There are 6 hidden switches. A switch that is on adds its own fixed numbers to the row, and there is some noise. The rows also spread widely along 5 directions, which tell nothing about the answers.
Known rows, each followed by its switches (1 for on, 0 for off):
[ 12  28   9  12  -6  36 -23   3   2  10   8   3  19 -24 -10   5  -7   0
  10 -14 -30  -7  28   6  31  23] => 0 0 1 0 1 0
[  3  22 -20 -24  -3  -5  32  12 -20   0  16  10 -20  -5  31   8  -8 -20
  19  44  -8 -23  20  14 -12 -22] => 0 1 1 0 0 1
[ 12  31  -3 -32   0  11 -13  11 -15 -10  41 -18  30 -35  15   4 -14   8
  18   5 -18   8   8  15  28  32] => 0 0 1 0 0 0
[ -4  21  -3   1  -2 -18  20  -1 -21   7   1   1 -20   8  14  -5   2 -17
  16  28 -17 -20  23  20 -19 -28] => 1 1 0 0 0 0
[ -4  30  -9 -17   3  -4  28   2 -22  -4  30  -2 -20 -29  29  -3  -4  -6
  32  32 -17 -25  46  19  11 -15] => 1 1 1 1 1 0
[ -3  15   3 -46  32 -17   8  -7 -11  -9  13 -32  -7 -39   4 -17  -6   6
  37  26   7   0  45   2   6  -8] => 0 0 1 1 0 0
[ -1  13  11   8  10  11  24   4   5  23 -23  18  -8 -29 -10  -7  -7 -33
   0  22 -22 -25  30  -9  -7 -28] => 0 1 0 0 1 1
[  0  23  27 -12  25  29  26   2 -21   8  -3   1 -24 -83  16   1   6  -9
  23  -1  -4  -3  31 -20  17  -5] => 0 0 1 1 0 0
[  8  39  25  -6   1  17  -5 -20  -5  27   1 -14  30 -53 -14   3  -3   6
  -9   4 -33  -4  47  -9  17  12] => 1 1 0 1 1 0
[  4  32  -2  15 -16  26  -3 -32 -17  22 -27  -8  -5   3 -19  13   7   1
  18  20 -17  -4  63  12  -3   3] => 0 1 1 1 0 0
[  4  23   8 -14  16   4   4   7  -5  -6  26 -10   0 -45  10  -9  -6  -3
  33   9 -10  -8  40   3  27   4] => 0 0 1 1 1 0
[  0  30  17   1   0   0  20 -22 -16  29 -18  -4 -18 -26  11   4  10  -5
  -3  20  -8 -16  44 -12 -18 -23] => 1 1 0 1 0 0
[ -6  18 -11   8  13  33   8  10 -11   7 -14  13   4 -35 -32  -2 -14 -24
  30  30 -48 -10  37  22  13   1] => 0 1 1 0 1 1
[ 11  27  21   2  -4   0   2 -23   6  24 -10 -10   5 -17  -4  -3   0  -7
  -4  10  -8 -13  54 -14   1  -6] => 0 1 0 1 1 0
[  0  26  -5 -35  22 -10  14  24 -13  -2  33  -2  26 -52   3 -13 -25 -13
   4  37 -42  -9   9  11  14  -5] => 1 1 0 0 1 1
[  2  27  12  21  12  46 -28 -22 -14  17 -32 -16  21 -38 -58   3  -1  12
  26   1 -34  17  53   7  19  24] => 0 0 1 1 0 0

New rows. What belongs after each?
[  5  25  18  12   4   7  -2 -23   2  20 -19 -12  12 -25 -27  -9  -3  -9
   9  14 -21 -11  56  -5   5   0] => 0 1 0 1 1 0
[  3  25  -2 -22   6 -33  25  -7 -22  -7  19 -20  -6 -20  20 -10  -7 -13
  25  39  -1  -6  34  11  -4 -15] => 0 1 0 1 0 0
[  5  35   4 -16  -1  31  17 -22 -12  43 -25   7 -11 -38   3  23   6   4
 -13  30 -13 -18  51 -21 -16 -16] => 1 1 1 1 0 1
[ 17  39 -14  20 -40   9  12 -14 -22  11  16  11 -27  30  45  26   9  -6
   9  21  -4 -26  39  18  -5  -7] => 0 1 1 1 0 0
[ -9  19   0 -44  22 -22  -5 -31   7   1  -7 -46  19 -17 -47 -26 -13   8
  42  42  -9  -1  86  13   0   1] => 0 1 1 1 1 0
[  8  47   9   5 -20  40 -17 -29  -3  34  -8  -4  16 -19 -15  20   5  15
  -5   5 -33 -14  65   1  13  19] => 1 1 1 1 1 0
[ -5  28   7 -27  13   4  10 -12  -7   0   6 -18   7 -46 -11 -10  -8  -4
  33  26 -18  -8  61   5  18   4] => 0 1 1 1 1 0
[ -4   5  15 -46  43  -7  48   1  -5  16 -14  -2 -45 -55  25 -12  -1 -14
  18  38  27 -22  45 -31 -20 -48] => 0 0 1 1 0 1
[  0  31   8 -11   8  -9  29  -5 -30   6   8 -10  -9 -42  17  -2   4  -8
  16  30 -18  -9  29   6  -2 -17] => 1 1 0 1 0 0
[ -4   6  15 -19  31 -19   0  -4  -4  -3  -6 -24   4 -20 -22 -26 -10  -8
  23  14  -1   1  26   2  -5 -12] => 0 0 0 0 0 0
[-12  26  10  -4  17  19  17 -16 -16  17 -15  -5 -14 -47 -19  -7   4  -5
  32  25 -29 -15  66   7   6 -13] => 1 1 1 1 1 0
[  1  32  -9  29 -13  17   8  10 -40   3   7   8   0  -8   4  10   2 -15
  12  15 -51  -8   7  35   7   0] => 1 1 0 0 0 0
[ -2  18   8 -33  28  -2 -10 -13  -9   1   0 -37  13 -38 -28 -16 -11  13
  38  22  -8  10  51   7  12   9] => 0 0 1 1 0 0
[ 19  31   0  -7  -8   3   2   4  -3  -4  42  -2  -5 -18  45   5  -7   0
  13   3   0 -19  33   3  29   4] => 0 0 1 1 1 0
[  5  22   5   4   6  14  12  -3 -17   3   3  -2 -23 -24  20   1   3  -3
  24   9   0 -11  38   1   8  -9] => 0 0 1 1 0 0
[ -3  18  -6 -14  20  27 -16  -2  -6  22 -16  -4  10 -18 -37  -1  -9   8
  12  25 -35   5  33  10  -2   0] => 1 0 1 0 0 1
[  5  21 -11  -3   3  -3  -5  -4 -19  -8  17 -16  -7   1   6  -3  -6   4
  36  19  -6  -1  39  22  12   0] => 0 0 1 1 0 0
[ -2  17   4  -1  25 -16  -3  -6 -15   2  -1 -19  -2 -16 -10 -17  -4   3
  27  19 -14   2  34  11  -3 -19] => 1 0 0 1 0 0
[  5  30 -11 -15   8  -2   2   5 -26  -5  33 -11 -11 -16  26   0  -2   9
  30  24 -11  -6  31  19  11  -3] => 1 0 1 1 0 0
[ -3  12  15  -4  17 -11 -14 -19   5  25 -25 -17  -8   9 -26 -14   1   4
   2  10  -4  -9  36  -1 -25 -21] => 1 0 0 0 0 0
[ 16  23  13  16 -11   8   2   9 -11  10  11   7  -5 -12  28   6  -1 -15
  -3 -11  -8 -11   2   1   6  -3] => 0 0 0 0 0 0
[  4  22 -16   7  -2  -5  14   5 -25   0  19   3 -40  12  38   0   6  -1
  33  23  -3 -19  34  22  -4 -25] => 1 0 1 1 0 0
[  1  25   9  21  -1   3  29  -5 -29   6 -10   4 -19 -26  10   1   5 -23
  22  20 -17 -11  33   8  -2 -18] => 0 1 0 1 0 0
[ -7  18  -7 -16   3   0  11 -10 -19   2 -10 -12 -11  -7 -15  -7  -1 -12
  36  28 -15  -9  44  23  -8  -7] => 0 1 1 0 0 0
[ 13  21   2  48  -5  12   0   2 -25   5  -1   8 -12  -1  11   2   1 -12
  17   2 -18  -3  19  14  10  -6] => 0 0 0 1 0 0
[ -7  13  22 -25  28  -5   9 -21  13  23 -12 -13 -30 -24   0 -16   5   6
  15  14  12 -27  71 -22  -8 -30] => 1 0 1 1 1 0
[  8  28   9  -7   5  14 -13  -3  -1   4  18 -10  12 -35  -1  -3 -11   5
  21   2 -16  -4  45   2  32  17] => 0 0 1 1 1 0
[ 18  44  10  14 -17  17 -26 -20  -5  15   9 -16  44 -21 -20   8  -9   4
  -4   3 -35   5  43   6  27  32] => 0 1 0 1 1 0
[  4  22  12  -7  11 -16  25  -4 -11  -3  11  -9  -4 -38  11 -16  -8 -20
  23  24  -9 -17  40   3  12 -14] => 0 1 0 1 1 0
[  8  22   2  17  -8  23 -21  -1   5   8   8   1   5   3  -7   1  -8  -4
  17  -3 -22 -14  34  15  20  11] => 0 0 1 0 1 0
